All groups share one centre, and each spreads out both ways along 10 directions, with some noise.
Known rows, each followed by its group:
1.99	2.85	0.26	-2.72	-0.88	0.49	0.38	-2.79	2.77	-2.58	1.24	-1.10	-1.07
Geb
0.89	1.86	-3.40	-1.93	-2.81	-0.97	-1.04	1.22	1.29	0.68	-0.73	-1.18	2.85
Geb
2.22	0.30	-3.91	0.40	-0.08	-3.89	2.31	-3.17	1.80	2.40	-0.63	-3.34	0.19
pobe
-3.35	-0.33	1.92	-1.58	-4.31	2.23	-0.98	-0.76	2.82	0.50	1.99	1.61	1.84
mut
-0.62	-2.45	-5.25	1.06	-1.15	-1.96	2.19	-0.07	-0.10	0.94	-0.63	-3.64	0.08
pobe
4.18	-1.81	-1.00	0.17	-1.43	-2.46	-2.59	-4.12	1.80	4.36	-1.12	0.44	0.99
Geb
0.96	2.26	-1.32	-0.27	-3.86	-0.18	-0.51	2.84	0.46	3.08	4.91	-1.87	-1.20
pobe
-1.65	1.03	-6.59	-0.54	-1.58	1.68	-3.29	-2.55	0.75	0.06	-2.05	-1.97	-0.19
voge
-2.92	1.61	-0.61	-2.31	-0.01	1.02	-3.10	-0.46	1.71	0.80	-2.61	2.54	-0.24
voge
0.66	-1.58	1.10	0.94	-0.25	-0.46	0.88	-0.72	-2.61	1.69	-1.03	3.10	-3.43
Geb
-1.21	3.53	-1.54	-5.79	-0.59	-0.71	1.84	1.02	-0.21	0.33	0.56	-1.13	-0.25
mut
-0.91	0.68	6.17	1.84	0.73	0.34	-0.97	-1.46	1.31	1.74	0.46	-2.55	0.25
mut
-0.29	1.15	-1.68	2.34	-1.89	0.40	-3.39	2.27	3.90	-0.85	2.08	-0.22	6.49
Geb
-1.54	1.17	-3.76	-3.07	1.64	3.50	-2.30	0.55	-0.09	-3.17	3.10	1.33	0.28
pobe
-1.69	5.04	-0.02	-2.70	0.58	-1.31	-1.21	0.79	5.19	-0.77	-2.40	1.11	-1.65
Geb
-1.72	-0.24	0.26	-2.67	1.25	0.35	3.14	1.54	0.55	-4.15	-1.18	2.20	-0.26
voge
0.12	-3.72	5.06	0.79	2.90	-1.16	1.19	1.47	0.07	-0.39	-0.90	-1.33	0.68
mut
-1.91	1.72	0.27	-1.67	2.18	-1.39	-1.67	0.22	2.09	1.05	-3.06	-2.46	-1.98
Geb
-0.76	1.13	-0.36	4.07	0.83	-2.10	-0.66	0.70	3.91	0.54	0.66	3.46	0.62
Geb
-4.40	2.66	1.39	-3.25	-0.58	-0.15	3.86	1.08	-0.01	-0.14	-0.57	-1.42	-1.68
voge
2.00	3.02	-1.33	-3.03	-1.79	-1.32	2.37	-0.83	-2.61	1.95	1.66	-1.13	0.23
mut
3.83	2.14	-3.88	0.47	2.39	-1.58	1.47	0.61	-3.48	0.48	2.58	0.32	-0.83
voge
1.77	0.05	-1.29	-1.42	4.32	-1.63	0.68	-2.73	-0.09	-1.02	-2.05	-2.77	2.10
pobe
0.40	2.56	-4.51	-2.47	-3.01	2.07	0.23	-3.21	-2.17	-1.65	-0.23	2.43	1.14
Geb
0.22	3.07	1.46	-0.96	-3.22	3.22	-3.38	1.51	-0.74	-0.17	1.64	-0.22	-1.96
voge
-2.02	-3.30	2.34	1.14	-2.31	1.90	-0.74	1.51	0.75	-0.44	0.80	1.31	-2.05
voge
-0.31	3.74	-0.18	-0.99	1.62	-2.57	1.78	3.65	2.17	0.61	3.22	-1.42	-0.98
mut
-3.11	1.75	0.93	0.17	-2.91	-0.20	-1.92	0.29	4.38	0.89	-1.92	0.74	1.63
voge
-0.88	-4.23	-2.48	0.05	-1.15	0.57	-2.15	-2.33	0.61	0.42	-3.17	-0.88	0.67
pobe
3.60	1.45	-2.15	1.50	0.20	-1.12	-2.53	-2.95	-1.25	3.86	0.07	-5.10	-2.44
voge
-2.68	5.50	1.38	-3.04	-1.31	-0.57	1.20	0.93	-0.49	2.95	1.00	-0.44	2.40
mut
1.72	-0.80	-2.88	-6.65	1.01	-0.37	-4.03	0.77	1.70	0.90	-0.57	1.96	0.32
voge
-1.47	1.97	-0.06	2.20	-0.50	3.34	-2.88	-1.05	1.19	-2.19	1.40	4.00	-0.75
mut
1.38	3.93	-3.54	-3.17	-0.29	-2.82	0.93	-0.11	2.40	2.77	3.43	-3.30	-1.77
pobe
0.25	-1.95	0.83	-0.77	1.41	-0.61	-0.02	2.20	-0.99	0.97	0.74	-1.11	0.02
mut
1.98	-3.53	0.45	1.23	-5.32	-0.87	-3.07	0.33	2.79	2.45	-2.11	2.58	1.60
pobe
2.29	0.44	-0.38	-0.01	0.03	0.66	0.71	-2.46	1.08	-2.61	1.97	-3.81	2.40
Geb
2.17	-2.31	-4.00	-2.55	-0.38	0.18	-3.58	0.40	-0.24	2.23	1.40	1.26	-0.53
pobe
4.40	-0.26	-1.30	-0.72	-5.93	-0.19	-0.52	2.56	-1.44	0.03	-0.03	3.51	0.11
mut
0.14	3.75	-0.96	-1.31	1.90	-1.71	1.87	-0.01	-0.18	1.77	2.15	-2.03	-3.57
pobe
1.38	2.86	0.39	-0.52	-1.05	2.19	-4.54	0.06	1.12	-0.59	2.74	0.77	3.35
Geb
-0.87	-3.68	-0.13	-1.03	-3.74	-1.47	2.68	0.63	3.08	-0.71	-1.60	-1.80	1.08
mut
3.02	1.43	-1.75	-3.90	-4.06	-0.36	-0.10	1.30	2.35	0.22	3.10	-1.44	-3.02
mut
-1.42	4.68	3.40	2.23	1.26	1.05	-2.69	-3.26	-0.95	2.56	-1.50	-3.80	0.38
mut
0.41	-2.26	0.59	2.94	-2.31	2.02	-0.55	2.19	-2.59	0.31	2.70	-2.65	1.24
pobe
1.02	3.34	1.98	-0.56	-2.27	0.37	-1.51	3.44	0.14	0.52	1.78	1.95	1.58
pobe
-3.25	-1.34	0.94	0.84	0.53	-2.60	7.18	0.63	0.09	0.17	-0.07	-0.95	-1.22
voge
1.41	-1.91	1.61	2.94	-3.26	-0.57	-0.54	1.31	-1.02	4.74	1.77	-0.07	-5.30
pobe
-4.89	-1.15	-0.28	1.11	1.21	-0.50	1.41	-0.53	-0.85	2.68	-0.69	-1.81	3.40
voge
-2.63	-3.71	0.87	1.49	-0.30	1.66	0.20	2.51	-4.42	1.56	-0.60	-2.70	-2.00
Geb
0.66	-0.06	-0.05	2.13	-1.77	-1.18	0.83	-1.79	4.30	0.03	1.67	1.40	-0.61
Geb
-1.61	-6.15	-1.88	-2.11	0.64	-0.35	0.10	1.15	1.76	-0.97	-0.37	-0.32	4.37
voge

New rows. What belongs after each?
1.22	1.09	-4.69	-1.33	1.63	-1.80	1.35	-4.63	3.00	-0.23	0.98	-3.03	0.06
pobe
0.99	-5.49	0.86	-0.60	0.60	-0.31	1.81	2.82	-0.52	-2.04	2.17	-3.30	5.65
voge
1.67	3.17	2.05	-3.98	0.61	-0.38	-1.44	0.48	3.46	0.20	2.08	1.52	-2.00
pobe
-0.39	-4.57	-1.57	1.08	-1.23	0.34	1.75	0.46	-4.29	0.46	-1.39	-4.14	0.79
Geb
0.81	-0.36	-1.18	-2.48	2.23	-0.83	0.25	-1.87	2.76	0.04	0.90	0.59	-4.69
pobe
0.26	-1.98	-5.32	-0.41	0.67	-1.66	1.90	-1.40	0.66	0.66	1.19	-4.52	-0.59
pobe
1.05	-0.75	0.68	2.94	2.43	3.18	-1.14	-1.41	-4.47	-2.60	0.00	-0.14	-2.05
voge
-1.94	1.34	2.28	-1.26	2.60	2.39	0.68	1.28	-5.37	-0.17	1.35	-0.70	0.50
voge
0.16	1.34	-1.11	1.77	-0.79	0.19	4.87	1.63	-3.63	-1.72	2.87	-4.75	0.43
voge
-2.80	4.48	-0.41	-1.34	1.17	0.04	-1.37	3.40	-2.38	4.66	1.70	-5.23	-4.01
Geb
-1.48	1.81	0.26	0.05	0.06	-1.69	0.49	4.93	-0.42	1.30	0.32	1.63	2.25
mut
-0.03	-0.95	1.03	0.23	4.70	0.21	1.54	-0.14	-4.42	-0.31	0.31	-0.29	-0.11
voge
3.45	-0.76	-2.73	1.20	-2.80	1.47	-2.18	1.27	-1.00	0.32	3.41	-0.16	-2.10
voge
3.27	4.89	-0.53	-1.51	1.08	-3.03	0.53	-2.36	2.87	1.60	1.29	2.50	-2.04
pobe
-3.27	-0.44	-3.82	-1.58	-0.18	-3.00	1.90	-0.71	2.92	1.85	-1.97	-0.81	2.65
voge
5.71	-1.21	0.01	4.46	2.76	-0.89	-0.09	-2.27	-2.45	-1.11	0.35	-4.10	-1.66
voge
-1.21	0.49	0.41	4.11	4.09	-1.85	-2.25	0.85	3.74	0.10	-0.96	-0.35	2.38
Geb
-2.61	-0.75	0.12	5.95	1.31	0.16	-0.55	-2.48	-0.17	1.64	-0.64	-2.92	1.67
mut
0.73	1.33	-0.64	-3.63	-2.19	-0.01	3.66	0.04	-1.25	-0.98	0.63	-4.26	-3.67
Geb
0.47	3.13	2.61	-2.20	-4.12	0.01	0.00	-0.08	1.44	-0.06	-2.51	-0.35	0.28
mut
-0.06	2.60	0.90	0.54	1.63	-2.28	2.44	-2.70	2.48	-2.34	-3.82	-1.23	2.44
pobe
-0.38	0.66	-6.66	-0.42	-1.27	-2.64	2.34	-2.31	4.17	-0.95	-0.94	0.75	0.46
pobe
2.34	0.14	-1.84	-2.16	-0.48	-3.25	-0.49	-0.35	1.58	2.53	-1.71	-3.11	3.16
pobe
0.01	1.98	-3.87	-1.14	0.14	2.22	-2.94	-1.58	0.01	-2.28	-2.30	0.64	-1.07
voge
0.93	2.19	1.31	0.01	-0.02	-1.17	2.13	1.89	-1.90	1.99	2.68	-1.04	-1.72
voge
2.39	0.20	0.08	0.46	-1.81	-0.72	0.86	-0.93	-0.29	2.51	1.38	-2.08	-8.53
voge
-2.34	0.95	-1.13	2.79	-3.47	0.12	4.00	0.70	-0.19	-1.10	1.12	-4.99	0.54
voge
-2.16	-0.46	-4.17	2.85	-3.79	-1.91	3.17	2.92	-0.24	2.79	2.29	-3.19	-0.31
Geb
-0.25	0.48	-5.19	2.45	-1.26	-0.84	-2.06	-0.51	0.67	0.88	-1.08	1.26	5.77
Geb
0.29	0.29	0.80	3.36	-1.44	-0.29	2.03	-0.67	1.70	-0.83	3.52	2.53	0.32
mut
0.99	5.51	-1.89	3.42	-4.39	1.01	3.91	1.94	-0.93	-3.09	2.72	-2.71	-1.58
voge
-1.61	-0.74	-1.63	-1.34	-2.35	-0.27	0.60	-0.81	-2.13	3.50	-1.68	-0.49	-4.16
Geb
2.07	0.79	2.20	1.03	-0.11	0.33	1.25	2.12	-0.38	-2.58	1.37	1.62	-1.06
voge
1.72	-1.79	3.72	2.46	2.03	-1.99	1.42	2.52	0.40	-0.32	-0.40	1.02	-1.27
Geb
-0.68	-0.64	3.37	-0.75	-1.31	-2.48	3.71	7.77	0.00	0.03	-1.26	0.88	-4.57
Geb
-1.42	-0.78	1.92	1.48	0.50	0.95	-0.15	1.62	0.63	-0.83	0.85	-0.63	-1.04
Geb
-0.89	1.87	0.32	-3.23	-1.56	-1.98	-0.33	2.61	2.11	3.22	1.19	1.63	0.72
voge
-1.80	1.24	2.44	4.16	0.62	0.49	2.45	-4.44	2.09	-2.43	0.03	0.09	0.58
mut
-1.35	2.69	-0.98	-2.31	-0.96	2.42	-3.00	2.29	2.22	-2.51	0.98	-3.95	3.80
Geb
-4.26	-2.75	1.13	-1.37	-0.46	0.27	2.61	0.16	0.45	0.30	-1.08	-2.58	-0.27
voge
-2.86	-3.10	-3.01	-0.08	-0.76	-1.23	-0.73	5.23	1.22	1.22	-0.79	-0.36	2.07
mut
-2.67	-0.45	0.15	-0.60	0.66	0.03	0.91	0.49	-0.35	0.05	-0.54	-3.80	5.61
voge
-2.65	3.02	-4.81	0.18	0.29	0.59	0.49	-0.51	0.92	-2.40	-1.47	-1.58	2.89
Geb
2.43	0.89	-3.93	-2.64	-1.91	1.34	-1.10	-1.13	-1.98	-2.54	-3.73	0.37	-1.63
mut
1.27	-1.39	-2.69	2.91	0.44	-1.25	1.76	-0.69	-1.52	-0.34	0.19	-2.02	2.72
Geb
-3.26	-4.82	-0.99	2.47	2.88	1.44	0.97	-2.30	-1.50	0.57	2.89	-0.18	1.39
mut
0.40	-2.45	-1.83	-1.73	1.43	-1.76	-0.20	0.22	-0.05	3.35	0.76	1.70	-1.33
voge
-0.31	-4.37	-0.24	5.22	1.25	-1.01	-3.82	-2.42	3.23	3.51	-0.48	-2.59	2.79
Geb
-3.80	-0.23	1.86	-3.49	-2.79	1.18	-0.93	1.47	0.77	2.50	0.38	-3.48	0.87
voge
2.22	2.26	3.03	1.20	-0.80	-0.49	-0.96	0.67	-0.38	0.34	0.73	1.53	0.89
pobe
2.39	-3.21	-4.53	1.55	-7.08	0.00	0.02	1.10	2.48	0.01	4.01	1.84	-0.52
mut
2.01	-4.88	1.84	0.95	-1.21	-1.72	4.01	-2.16	0.37	0.33	-0.79	-1.36	-4.19
Geb
-0.87	1.37	2.50	-0.11	-1.39	-0.69	2.31	1.21	0.59	1.07	4.16	2.32	1.60
mut
2.70	-5.78	3.24	2.96	-0.66	-1.51	0.81	-0.18	0.72	1.16	-0.33	-0.16	-3.45
pobe
-1.48	-0.01	-3.17	0.10	0.65	3.46	-2.20	-1.25	-1.14	-1.05	2.48	1.74	-3.07
pobe
